There are 3 nested groupings, the coarsest first. Each group lies inside one group of the grouping before and may be the whole of it. The rows also spread widely along 7 directions, which tell nothing about the answers.
(in the rows, 100 means zero)
Some rows, each with its group in each grouping after it:
|  93 |  94 |  95 |  91 | 105 | 112 |  92 |  97 |  93 |  96 | 107 |  96 | 103 |  83 |  97 |  96 |  96 | 112 | 101 | 105 | 111 | 124 |  95 |  99 |  90 | 101 | : Sekem vukir j_317
|  80 | 121 | 111 |  99 | 118 | 103 | 101 | 112 |  77 |  96 | 103 |  77 | 126 |  66 |  77 |  95 |  93 |  88 |  90 | 104 |  93 | 149 |  88 |  82 | 115 |  73 | : sor gefe j_35
|  97 | 104 |  94 |  83 | 102 |  93 |  97 | 101 |  82 | 103 |  92 |  95 |  80 |  92 | 111 |  97 |  83 |  92 | 111 |  90 | 112 | 111 | 117 |  96 |  93 | 107 | : sor situ j_499
|  85 |  96 |  86 | 110 | 109 | 125 | 117 | 100 | 110 | 119 |  87 |  98 |  90 |  93 | 130 | 101 | 109 | 128 | 110 |  98 | 104 |  63 |  94 | 136 |  85 |  93 | : sor situ j_785
|  98 | 116 |  97 |  90 | 116 | 101 |  96 |  91 | 113 |  74 |  73 |  78 |  66 |  95 | 101 |  92 |  96 | 124 | 108 | 128 | 123 | 122 | 107 | 101 |  82 |  86 | : sor gefe j_901
|  91 | 103 | 103 | 109 | 102 |  99 | 100 |  93 | 129 |  86 |  93 |  90 | 112 | 103 |  94 |  80 | 106 |  90 |  99 | 116 | 104 | 116 |  96 |  86 | 112 |  79 | : sor Sobe j_545
|  95 | 117 |  99 |  93 | 112 | 100 | 107 | 101 |  98 | 104 |  84 | 100 |  96 | 112 | 107 |  99 | 100 | 109 | 107 |  87 |  91 |  79 | 104 | 103 | 107 | 102 | : sor Kadi j_154
|  91 | 107 |  96 |  95 | 105 | 111 |  95 |  93 | 114 | 108 |  98 | 114 | 105 | 132 | 112 |  97 | 116 | 141 | 123 |  88 | 100 |  44 |  94 | 121 |  99 | 123 | : sor Sobe j_972
| 103 | 113 | 105 | 106 | 116 | 101 | 113 |  94 | 112 |  92 |  87 |  99 | 119 | 113 |  82 | 103 | 110 | 111 |  98 | 112 |  92 | 104 |  89 |  90 | 106 |  80 | : sor Kadi j_921
|  88 | 103 | 100 |  94 | 103 | 107 |  85 |  93 | 118 |  81 |  97 |  95 | 107 | 105 |  93 |  84 | 110 | 122 | 100 | 115 | 107 | 113 |  95 |  94 | 102 |  99 | : Sekem vukir j_940
|  90 |  82 |  92 | 108 |  95 | 115 |  96 |  94 | 131 |  93 |  96 | 100 |  97 |  97 | 113 |  80 | 112 | 109 |  96 | 114 | 114 |  98 |  99 | 104 |  93 |  90 | : Sekem mose j_651
|  82 | 102 |  96 | 101 | 105 | 119 |  96 | 101 | 117 | 103 |  97 | 105 | 110 | 106 | 110 |  89 | 119 | 132 |  99 |  97 |  96 |  72 |  89 | 113 | 104 | 101 | : Sekem mose j_651
|  93 |  97 |  91 |  95 |  99 | 101 |  94 |  97 | 115 |  96 |  84 |  95 |  72 | 106 | 125 |  84 |  97 | 108 | 114 | 101 | 115 |  79 | 116 | 108 |  91 | 108 | : sor gefe j_901
| 103 |  93 |  97 | 106 | 112 | 111 | 107 |  93 | 100 | 100 | 107 | 104 | 124 |  93 |  76 | 108 | 103 | 109 | 101 | 114 | 109 | 128 |  88 |  93 |  90 |  84 | : sor Kadi j_154
|  82 | 111 | 100 | 100 | 111 | 114 | 102 | 102 | 112 |  96 |  88 |  88 | 104 |  93 | 108 |  87 | 108 | 115 |  93 | 104 |  91 |  97 |  90 | 107 | 110 |  88 | : Sekem vukir j_317
|  86 | 106 |  96 |  96 | 109 | 109 |  98 | 103 | 100 |  99 |  92 |  88 |  91 |  88 | 109 |  89 |  97 | 114 | 107 | 104 | 109 | 101 | 101 | 108 |  95 |  96 | : sor gefe j_901
|  77 | 114 | 104 |  99 | 111 | 106 |  99 | 113 |  87 | 106 | 100 |  86 | 115 |  78 |  98 |  90 |  96 |  97 |  98 |  94 |  93 | 112 |  94 |  96 | 115 |  89 | : sor gefe j_901
|  92 |  75 |  95 |  96 |  81 |  94 |  76 | 104 | 102 |  98 | 120 | 107 | 113 |  95 | 100 |  72 |  86 |  70 | 110 |  98 | 121 | 125 | 116 |  75 | 105 | 109 | : sor Kadi j_154
|  94 | 115 | 100 |  94 | 125 | 110 | 115 |  99 |  85 |  96 |  86 |  81 |  95 |  73 |  93 | 107 |  95 | 106 |  88 | 104 |  93 | 132 |  91 | 100 |  95 |  79 | : Sekem vukir j_317
|  80 | 115 | 106 |  95 | 111 | 106 |  96 | 114 |  79 | 103 | 107 |  88 | 126 |  75 |  83 |  93 |  91 |  96 |  96 |  99 |  97 | 132 |  90 |  89 | 113 |  83 | : sor Kadi j_921
|  71 | 121 | 104 |  81 | 110 | 112 |  80 | 111 |  85 |  92 | 103 |  83 | 107 |  78 |  98 |  82 |  97 | 122 |  99 | 100 | 101 | 122 |  92 |  99 | 112 | 100 | : Sekem vukir j_317
|  98 | 105 |  95 |  89 | 109 |  99 | 107 |  96 |  86 | 107 |  96 |  95 |  87 |  90 | 108 | 101 |  86 |  93 | 110 |  87 | 107 | 104 | 107 | 102 |  91 | 104 | : sor Sobe j_545
|  93 |  97 |  98 |  87 | 105 | 109 |  86 |  97 |  92 |  87 | 108 |  91 | 103 |  80 |  90 |  90 |  93 | 108 |  99 | 112 | 115 | 141 |  97 |  90 |  92 |  98 | : Sekem vukir j_317
|  86 | 108 | 102 |  90 |  92 |  98 |  74 |  99 | 115 |  86 | 101 | 102 | 111 | 118 |  99 |  75 | 107 | 117 | 116 | 109 | 112 |  96 | 106 |  89 | 113 | 110 | : sor situ j_785

New rows, each followed by its group in each grouping:
| 102 | 131 | 103 |  85 | 118 |  85 | 111 |  97 |  88 |  92 |  71 |  87 |  81 | 105 |  98 | 107 |  92 |  96 | 102 |  97 |  94 | 110 | 110 |  89 | 106 |  91 | : sor situ j_499
|  88 | 114 |  95 |  88 | 118 | 113 | 103 | 105 |  81 | 109 |  92 |  92 |  89 |  85 | 107 | 104 |  92 | 124 | 109 |  92 | 106 |  99 |  99 | 115 |  88 | 100 | : sor Kadi j_154
| 106 |  90 |  95 | 103 | 108 | 112 |  94 |  86 | 112 |  93 | 108 | 112 | 118 | 113 |  80 | 106 | 114 | 140 | 115 | 121 | 117 | 102 |  88 | 102 |  81 | 104 | : sor gefe j_901
| 102 |  96 |  92 |  99 | 110 | 105 | 112 |  97 |  82 | 113 | 101 | 103 | 103 |  89 |  97 | 114 |  93 | 102 | 107 |  95 | 106 | 111 |  99 | 104 |  86 |  98 | : sor situ j_499
|  77 |  84 |  99 | 106 |  87 | 115 |  77 | 104 | 124 | 104 | 122 | 116 | 145 | 115 | 103 |  73 | 119 | 113 | 104 |  94 |  92 |  75 |  88 |  96 | 124 | 115 | : Sekem vukir j_317
|  84 |  95 |  97 | 102 |  95 | 102 |  97 | 105 | 101 | 105 | 101 |  94 | 106 |  87 | 111 |  83 |  94 |  82 | 103 |  97 | 105 | 109 | 106 |  94 | 109 |  92 | : sor situ j_785
| 101 | 107 | 100 |  99 | 113 |  95 | 112 |  98 |  94 |  93 |  84 |  84 |  85 |  87 | 102 |  99 |  89 |  82 |  99 | 104 | 102 | 122 | 109 |  90 |  95 |  84 | : sor gefe j_35
| 109 | 105 | 100 |  92 | 112 |  90 | 103 |  91 |  93 |  85 |  88 |  90 |  85 |  93 |  88 | 102 |  89 |  93 | 104 | 111 | 112 | 134 | 110 |  82 |  88 |  92 | : sor gefe j_901
|  94 |  92 |  98 | 106 | 103 | 107 | 108 |  99 | 100 | 114 | 107 | 114 | 129 | 107 | 102 | 100 | 109 |  94 |  95 |  81 |  78 |  80 |  92 |  97 | 115 | 106 | : Sekem vukir j_317
|  95 |  95 | 102 |  96 | 108 | 109 |  92 |  97 |  91 |  94 | 116 | 100 | 131 |  86 |  75 |  99 | 102 | 106 |  94 | 108 | 102 | 139 |  86 |  85 | 101 |  94 | : Sekem vukir j_317
| 109 | 111 | 104 | 102 | 112 |  94 | 114 |  89 |  99 | 100 |  91 | 109 | 118 | 119 |  84 | 112 | 108 | 101 | 103 |  99 |  87 |  96 |  97 |  88 | 107 |  94 | : sor situ j_785
|  80 | 106 |  95 | 109 | 112 | 109 | 121 | 105 | 107 | 111 |  82 |  81 |  85 |  82 | 127 |  90 |  96 |  85 |  97 |  90 |  94 |  88 | 100 | 116 | 105 |  79 | : sor Sobe j_972
|  93 |  93 |  88 |  95 | 109 | 116 |  97 |  96 | 100 | 100 |  95 |  92 |  79 |  85 | 112 |  97 |  95 | 128 | 115 | 111 | 126 | 102 | 102 | 118 |  72 | 101 | : sor gefe j_901
|  96 |  71 |  90 | 100 |  85 | 103 |  79 |  95 | 115 |  95 | 113 | 107 |  99 | 101 | 107 |  80 |  95 | 100 | 118 | 109 | 129 | 106 | 112 |  94 |  86 | 113 | : sor gefe j_901
|  92 | 124 | 104 |  90 | 115 |  93 | 114 | 106 |  69 | 110 |  90 |  92 | 101 |  88 |  99 | 107 |  88 |  84 | 100 |  80 |  84 | 109 | 106 |  92 | 112 |  94 | : sor situ j_785
| 101 |  96 |  98 |  92 |  98 |  93 |  95 | 101 |  93 | 101 | 102 | 107 | 107 | 106 |  98 |  94 |  91 |  87 | 109 |  91 | 103 | 103 | 110 |  85 | 103 | 106 | : sor Kadi j_921
|  91 |  88 |  91 | 106 |  97 | 106 | 105 | 101 | 102 | 111 |  98 |  99 |  99 |  90 | 115 |  90 |  96 |  87 | 105 |  96 | 106 |  97 | 107 | 103 |  98 |  95 | : sor situ j_785
|  91 | 125 | 105 |  99 | 119 | 103 | 107 | 101 | 111 |  90 |  77 |  87 | 104 | 105 |  93 |  94 | 107 | 117 |  99 | 111 |  93 | 100 |  93 |  98 | 110 |  78 | : sor Kadi j_921
| 113 | 107 |  98 | 104 | 115 |  92 | 125 |  87 | 103 |  93 |  75 |  93 |  87 | 100 |  97 | 109 |  96 |  84 |  97 | 109 |  98 | 117 | 108 |  90 |  93 |  78 | : sor situ j_785
| 106 |  99 |  91 |  99 | 116 | 105 | 126 |  99 |  79 | 118 |  87 |  99 |  87 |  88 | 109 | 117 |  86 |  92 | 103 |  85 |  98 |  96 | 105 | 109 |  84 |  93 | : sor Kadi j_921
| 104 |  67 |  95 |  98 |  88 | 107 |  84 |  92 |  92 | 109 | 138 | 131 | 143 | 105 |  78 | 100 | 106 | 102 | 105 |  92 | 110 | 112 |  94 |  83 |  93 | 121 | : Sekem mose j_651
|  95 |  99 |  96 | 104 | 108 | 105 | 112 | 100 |  92 | 110 |  98 |  97 | 109 |  88 |  98 | 106 |  97 |  93 | 100 |  98 | 100 | 114 |  97 |  99 |  99 |  87 | : sor situ j_499
|  99 |  98 |  92 | 103 | 112 | 107 | 113 |  97 | 102 | 100 |  87 |  90 |  87 |  85 | 105 |  99 |  92 |  97 | 101 | 108 | 111 | 118 | 103 | 103 |  86 |  81 | : sor Kadi j_154
|  86 | 120 | 103 |  87 | 113 | 101 | 102 | 106 |  87 | 100 |  88 |  88 |  97 |  90 | 106 |  92 |  95 |  98 |  93 |  85 |  83 | 103 | 100 |  96 | 115 |  99 | : Sekem vukir j_317
| 105 |  99 |  97 | 100 | 120 | 112 | 113 |  89 |  97 |  93 |  94 |  94 | 105 |  86 |  86 | 111 | 102 | 111 |  92 | 113 | 100 | 130 |  88 |  97 |  86 |  83 | : Sekem vukir j_317
|  96 | 100 |  97 |  99 | 105 | 106 |  96 |  97 | 114 |  92 |  92 |  99 | 101 | 107 | 100 |  91 | 103 | 117 | 109 | 112 | 112 |  98 | 100 | 100 |  95 |  94 | : sor Kadi j_921
|  96 |  83 |  95 | 103 |  98 | 108 |  94 |  97 |  92 | 104 | 120 | 105 | 127 |  84 |  84 |  98 |  97 |  98 | 107 | 110 | 117 | 133 |  94 |  92 |  91 |  94 | : sor situ j_785
|  77 | 115 | 100 |  98 | 110 | 107 | 103 | 113 |  87 | 108 |  92 |  84 |  96 |  81 | 115 |  90 |  92 |  96 | 103 |  88 |  95 |  96 | 102 | 106 | 108 |  94 | : sor gefe j_35
|  80 | 128 | 103 |  90 | 111 | 102 |  96 | 110 | 104 |  95 |  79 |  87 |  93 | 106 | 111 |  83 | 100 | 115 | 105 |  95 |  94 |  82 | 103 | 103 | 116 |  94 | : sor Kadi j_921
|  99 | 105 |  99 |  92 | 104 | 105 |  81 |  91 | 119 |  82 |  98 | 105 | 107 | 122 |  87 |  90 | 110 | 138 | 116 | 119 | 119 | 100 |  98 |  96 |  94 | 105 | : sor Kadi j_154
|  95 |  95 |  94 |  98 | 104 | 111 | 103 |  98 |  82 | 120 | 113 | 115 | 121 |  99 |  97 | 110 | 102 | 116 | 114 |  88 | 101 |  87 |  94 | 109 |  93 | 112 | : sor situ j_785
| 103 | 117 | 106 |  83 | 111 |  91 |  97 |  95 |  88 |  88 |  94 | 100 | 106 | 107 |  85 | 101 |  98 | 100 |  97 |  93 |  88 | 116 | 102 |  79 | 111 | 106 | : Sekem vukir j_317
|  95 | 100 |  95 | 102 | 105 | 109 | 104 |  98 | 108 | 113 |  97 | 115 | 112 | 122 | 108 | 101 | 110 | 122 | 114 |  88 |  94 |  60 |  97 | 111 | 102 | 111 | : sor Kadi j_154
|  87 |  87 |  89 | 107 | 103 | 117 |  98 |  99 | 115 |  99 |  96 |  88 |  89 |  83 | 113 |  86 | 100 | 113 | 108 | 117 | 123 | 107 |  99 | 113 |  83 |  89 | : sor gefe j_901
|  88 | 107 | 103 |  87 | 101 |  98 |  82 | 107 |  88 |  93 | 107 |  95 | 112 |  92 |  88 |  86 |  90 | 101 | 107 | 102 | 112 | 125 | 103 |  84 | 106 | 100 | : sor Kadi j_921
| 108 | 100 |  98 | 101 | 108 |  94 | 121 |  96 |  78 | 120 |  99 | 113 | 114 | 105 |  97 | 118 |  96 |  82 | 105 |  77 |  83 |  90 | 103 |  94 | 103 | 104 | : sor situ j_785
| 121 | 104 |  97 |  94 | 110 |  85 | 115 |  85 |  98 |  97 |  80 | 107 |  80 | 124 | 103 | 114 |  96 |  92 | 111 |  90 |  96 |  85 | 117 |  90 |  90 | 110 | : sor gefe j_35
| 103 | 103 |  98 |  88 | 100 |  87 |  98 |  91 | 105 |  89 |  87 |  92 |  77 | 104 | 109 |  87 |  87 |  83 | 111 |  99 | 115 | 111 | 118 |  87 |  95 | 103 | : sor Sobe j_545
| 102 | 111 |  99 |  97 | 108 |  96 | 104 |  92 | 114 |  87 |  80 |  95 |  91 | 112 |  97 |  98 | 104 | 108 | 105 | 114 | 106 | 106 | 104 |  94 |  99 |  89 | : sor situ j_499
|  71 | 156 | 113 |  78 | 134 | 109 |  88 | 105 |  93 |  71 |  78 |  58 |  90 |  77 |  80 |  88 | 100 | 147 | 100 | 128 | 112 | 143 |  83 | 104 | 104 |  71 | : sor Sobe j_972
| 115 |  84 |  90 |  97 | 103 |  94 | 117 |  87 |  87 | 113 | 100 | 109 |  89 |  99 | 107 | 112 |  84 |  76 | 111 |  83 | 107 | 101 | 113 |  95 |  82 | 109 | : sor Sobe j_545
| 120 |  67 |  85 | 108 | 103 | 116 | 109 |  76 | 117 | 102 | 106 | 123 | 109 | 116 |  97 | 115 | 112 | 124 | 108 | 110 | 112 |  90 |  92 | 108 |  70 | 110 | : Sekem vukir j_317
| 113 |  72 |  91 | 110 |  87 |  90 |  99 |  86 | 132 |  86 |  92 | 106 |  88 | 120 | 112 |  84 |  98 |  73 | 110 | 111 | 118 |  99 | 122 |  82 |  92 | 100 | : sor gefe j_35
| 103 |  95 |  92 |  88 | 104 |  95 |  99 |  97 |  85 | 100 |  93 |  95 |  73 |  88 | 110 |  98 |  81 |  91 | 112 |  95 | 118 | 113 | 118 |  97 |  82 | 108 | : sor gefe j_901
|  92 | 121 | 101 |  70 | 108 |  97 |  77 | 101 |  72 |  90 | 103 |  95 |  96 |  95 |  84 | 100 |  89 | 129 | 119 | 104 | 121 | 128 | 104 |  92 |  92 | 114 | : sor situ j_499
|  84 | 118 |  98 | 102 | 116 | 102 | 118 | 106 | 100 | 101 |  72 |  75 |  81 |  78 | 116 |  94 |  93 |  88 |  93 | 102 |  96 | 113 | 104 | 104 | 106 |  70 | : sor situ j_499
|  93 | 109 |  97 |  90 | 116 | 111 | 105 |  97 |  80 | 112 | 104 | 102 | 103 |  95 |  97 | 113 |  97 | 126 | 114 |  88 | 105 |  92 |  92 | 115 |  87 | 110 | : sor Sobe j_972
|  96 | 110 | 104 |  99 | 105 |  95 |  98 |  99 | 106 |  95 |  94 |  99 | 110 | 113 |  96 |  93 | 104 |  98 | 106 |  98 |  93 |  92 | 102 |  88 | 112 | 100 | : sor gefe j_35
|  78 | 119 |  99 |  83 | 105 | 105 |  93 | 107 |  99 |  96 |  82 |  86 |  76 |  91 | 123 |  79 |  98 | 110 |  97 |  89 |  99 |  89 | 109 | 106 | 108 | 101 | : Sekem mose j_651
|  85 | 102 | 104 |  94 |  97 | 104 |  74 | 105 | 106 |  90 | 116 | 104 | 134 | 106 |  80 |  80 | 104 | 117 | 110 | 112 | 112 | 115 |  93 |  84 | 112 | 102 | : sor Kadi j_921
|  97 | 110 | 105 | 104 | 114 | 101 | 105 |  98 | 104 |  92 |  97 |  96 | 126 |  99 |  75 |  99 | 104 | 100 |  95 | 112 |  96 | 128 |  90 |  82 | 110 |  78 | : sor Kadi j_154
| 100 | 102 |  97 |  93 | 107 |  97 | 105 | 101 |  85 | 108 |  99 | 104 | 103 |  98 |  99 | 103 |  89 |  90 | 106 |  86 |  98 | 105 | 107 |  92 | 100 | 103 | : sor Kadi j_154
|  97 |  98 | 100 | 102 | 106 | 103 | 100 |  98 |  95 | 101 | 106 | 102 | 118 | 100 |  89 | 101 | 101 | 100 | 106 | 100 | 101 | 107 |  96 |  91 | 100 | 100 | : sor gefe j_35
|  95 |  86 |  97 |  94 |  99 | 115 |  73 |  93 |  98 |  97 | 131 | 117 | 138 | 105 |  70 |  99 | 109 | 143 | 121 | 117 | 125 | 115 |  85 |  96 |  85 | 118 | : sor gefe j_901
|  97 | 110 |  94 |  88 | 117 | 117 |  96 |  96 |  91 |  98 |  97 | 100 |  96 | 100 |  93 | 108 | 100 | 151 | 118 | 111 | 119 | 100 |  91 | 117 |  75 | 103 | : sor Kadi j_921
|  98 |  84 |  94 |  93 |  98 | 100 | 104 | 101 |  79 | 111 | 109 | 104 | 100 |  77 | 105 |  98 |  87 |  72 |  93 |  82 | 103 | 121 | 109 |  88 |  94 | 103 | : Sekem mose j_651
|  94 |  91 |  95 | 115 | 115 | 122 | 116 | 100 | 100 | 115 | 107 | 105 | 133 |  89 |  87 | 111 | 108 | 116 | 100 | 105 |  98 | 101 |  78 | 110 |  92 |  82 | : sor Kadi j_921
|  97 |  92 |  90 |  89 | 102 | 105 | 103 |  96 |  90 | 112 |  97 | 108 |  88 | 100 | 120 | 102 |  96 | 104 | 107 |  77 |  97 |  79 | 109 | 110 |  91 | 121 | : Sekem vukir j_940
|  95 |  89 |  96 | 111 | 108 | 116 |  99 |  94 | 113 | 100 | 109 | 103 | 125 |  96 |  85 |  99 | 112 | 122 | 106 | 118 | 111 | 108 |  85 | 103 |  91 |  91 | : sor gefe j_901
|  97 | 105 |  98 | 106 | 112 | 106 | 114 |  95 | 100 | 100 |  90 |  91 | 105 |  88 |  95 | 103 | 101 | 100 |  98 | 110 | 101 | 117 |  95 |  99 |  96 |  78 | : sor situ j_785
|  98 | 101 |  96 |  92 | 108 | 112 |  86 |  88 | 104 |  85 | 103 |  97 | 104 |  97 |  83 |  99 | 105 | 141 | 115 | 130 | 130 | 127 |  93 | 102 |  78 |  95 | : sor situ j_785
|  92 | 103 |  99 |  89 | 108 | 102 |  99 |  99 |  79 | 107 | 109 |  96 | 106 |  82 |  95 | 100 |  86 |  95 | 109 |  90 | 108 | 121 |  99 |  95 |  95 | 102 | : sor Sobe j_545
|  87 | 107 |  98 |  97 | 107 | 105 |  99 | 106 |  98 | 104 |  96 |  96 | 103 |  95 | 104 |  91 |  96 | 103 | 105 |  94 | 100 |  99 | 101 | 101 | 105 |  95 | : sor Kadi j_154
| 103 |  98 |  95 |  96 | 106 | 105 | 106 |  91 | 109 | 101 |  91 | 109 |  99 | 117 | 109 | 102 | 108 | 113 | 104 |  91 |  91 |  75 | 100 | 104 |  99 | 112 | : Sekem vukir j_317
|  84 | 100 |  91 |  79 |  96 | 109 |  74 |  98 | 104 |  92 | 100 |  92 |  69 |  97 | 122 |  79 |  89 | 129 | 126 | 104 | 137 |  96 | 113 | 115 |  80 | 120 | : sor Sobe j_972
|  94 |  99 |  97 |  89 | 100 |  99 |  91 |  96 | 105 |  86 |  92 |  91 |  87 |  95 | 108 |  82 |  93 |  93 |  98 | 103 | 107 | 118 | 110 |  88 | 101 | 100 | : Sekem vukir j_317
| 101 |  99 |  98 | 113 | 117 | 111 | 121 |  89 | 115 | 102 |  94 |  99 | 113 | 103 |  92 | 109 | 111 | 110 | 100 | 109 |  98 |  98 |  85 | 107 |  94 |  81 | : sor Sobe j_972
|  95 | 106 | 102 | 101 | 114 | 108 | 106 |  96 | 104 |  93 |  95 |  94 | 116 |  95 |  88 |  99 | 106 | 107 |  91 | 107 |  91 | 117 |  88 |  93 | 106 |  86 | : Sekem vukir j_317
| 105 | 109 | 101 |  89 | 114 | 107 |  93 |  92 |  91 |  97 | 108 | 113 | 125 | 115 |  70 | 112 | 107 | 139 | 114 | 106 | 106 | 106 |  88 |  95 |  92 | 108 | : sor Kadi j_154
| 113 |  98 |  96 | 103 | 116 | 101 | 122 |  88 |  87 | 103 |  93 | 100 | 103 |  91 |  86 | 120 |  96 |  96 | 101 | 106 | 103 | 125 |  98 |  95 |  83 |  84 | : sor situ j_785
|  83 | 120 | 100 | 101 | 121 | 115 | 108 | 104 |  99 | 108 |  89 |  95 | 110 | 101 | 101 | 103 | 112 | 134 | 106 |  97 |  89 |  75 |  86 | 117 | 104 |  96 | : sor gefe j_901
|  86 |  89 |  99 |  90 |  84 |  97 |  72 | 101 | 113 |  89 | 111 | 106 | 108 | 104 | 104 |  69 | 102 |  92 | 102 |  97 | 111 | 107 | 110 |  80 | 112 | 112 | : Sekem mose j_651
|  84 | 114 | 100 |  88 | 115 | 106 |  96 | 106 |  74 | 101 | 100 |  84 |  98 |  72 |  94 |  99 |  88 | 110 | 105 | 100 | 108 | 126 |  98 | 100 |  94 |  95 | : sor gefe j_901
|  81 | 120 | 105 |  88 | 109 |  97 |  94 | 114 |  82 |  96 |  94 |  81 | 102 |  78 |  98 |  84 |  84 |  86 |  98 |  96 | 100 | 128 | 105 |  86 | 114 |  86 | : sor Kadi j_921
|  93 |  89 |  94 |  95 | 106 | 119 |  94 |  96 |  93 | 106 | 114 | 108 | 118 |  92 |  95 | 102 | 104 | 125 | 105 |  99 | 105 | 104 |  88 | 107 |  90 | 110 | : Sekem vukir j_317
| 101 | 101 | 103 | 107 | 108 |  91 | 118 |  94 | 104 | 103 |  95 |  98 | 116 | 100 |  93 |  97 |  98 |  67 |  96 |  93 |  88 | 111 | 100 |  82 | 113 |  85 | : sor Sobe j_545
|  93 | 106 |  98 |  90 | 104 | 103 |  90 |  92 | 116 |  84 |  88 |  96 |  91 | 109 | 105 |  87 | 107 | 120 | 104 | 107 | 106 |  99 | 104 |  99 |  98 | 105 | : Sekem vukir j_940
|  99 | 107 |  93 |  96 | 124 | 106 | 134 | 101 |  63 | 127 |  91 |  92 |  85 |  73 | 111 | 124 |  82 |  87 | 101 |  73 |  92 | 100 | 100 | 117 |  84 |  94 | : sor Sobe j_972
|  91 |  88 |  91 | 108 |  98 | 112 | 102 |  94 | 134 |  97 |  88 | 101 |  96 | 112 | 124 |  82 | 113 | 108 |  99 | 103 |  97 |  72 | 100 | 109 | 103 |  98 | : Sekem vukir j_317
|  82 | 115 | 103 |  90 | 114 | 119 |  80 | 104 |  94 |  96 | 115 | 101 | 133 |  97 |  74 |  96 | 109 | 152 | 112 | 113 | 112 | 114 |  78 | 104 | 100 | 100 | : sor Kadi j_154
| 112 |  94 |  96 |  80 | 101 |  95 |  91 |  87 |  90 |  92 | 104 | 115 |  94 | 110 |  90 | 105 |  98 | 112 | 107 |  95 | 113 | 110 | 110 |  86 |  84 | 120 | : Sekem mose j_651
|  87 | 120 | 105 |  93 | 114 | 101 |  95 | 103 |  97 |  90 |  91 |  85 | 103 |  92 |  90 |  91 | 100 | 111 | 102 | 108 | 102 | 116 |  96 |  93 | 107 |  89 | : sor gefe j_901
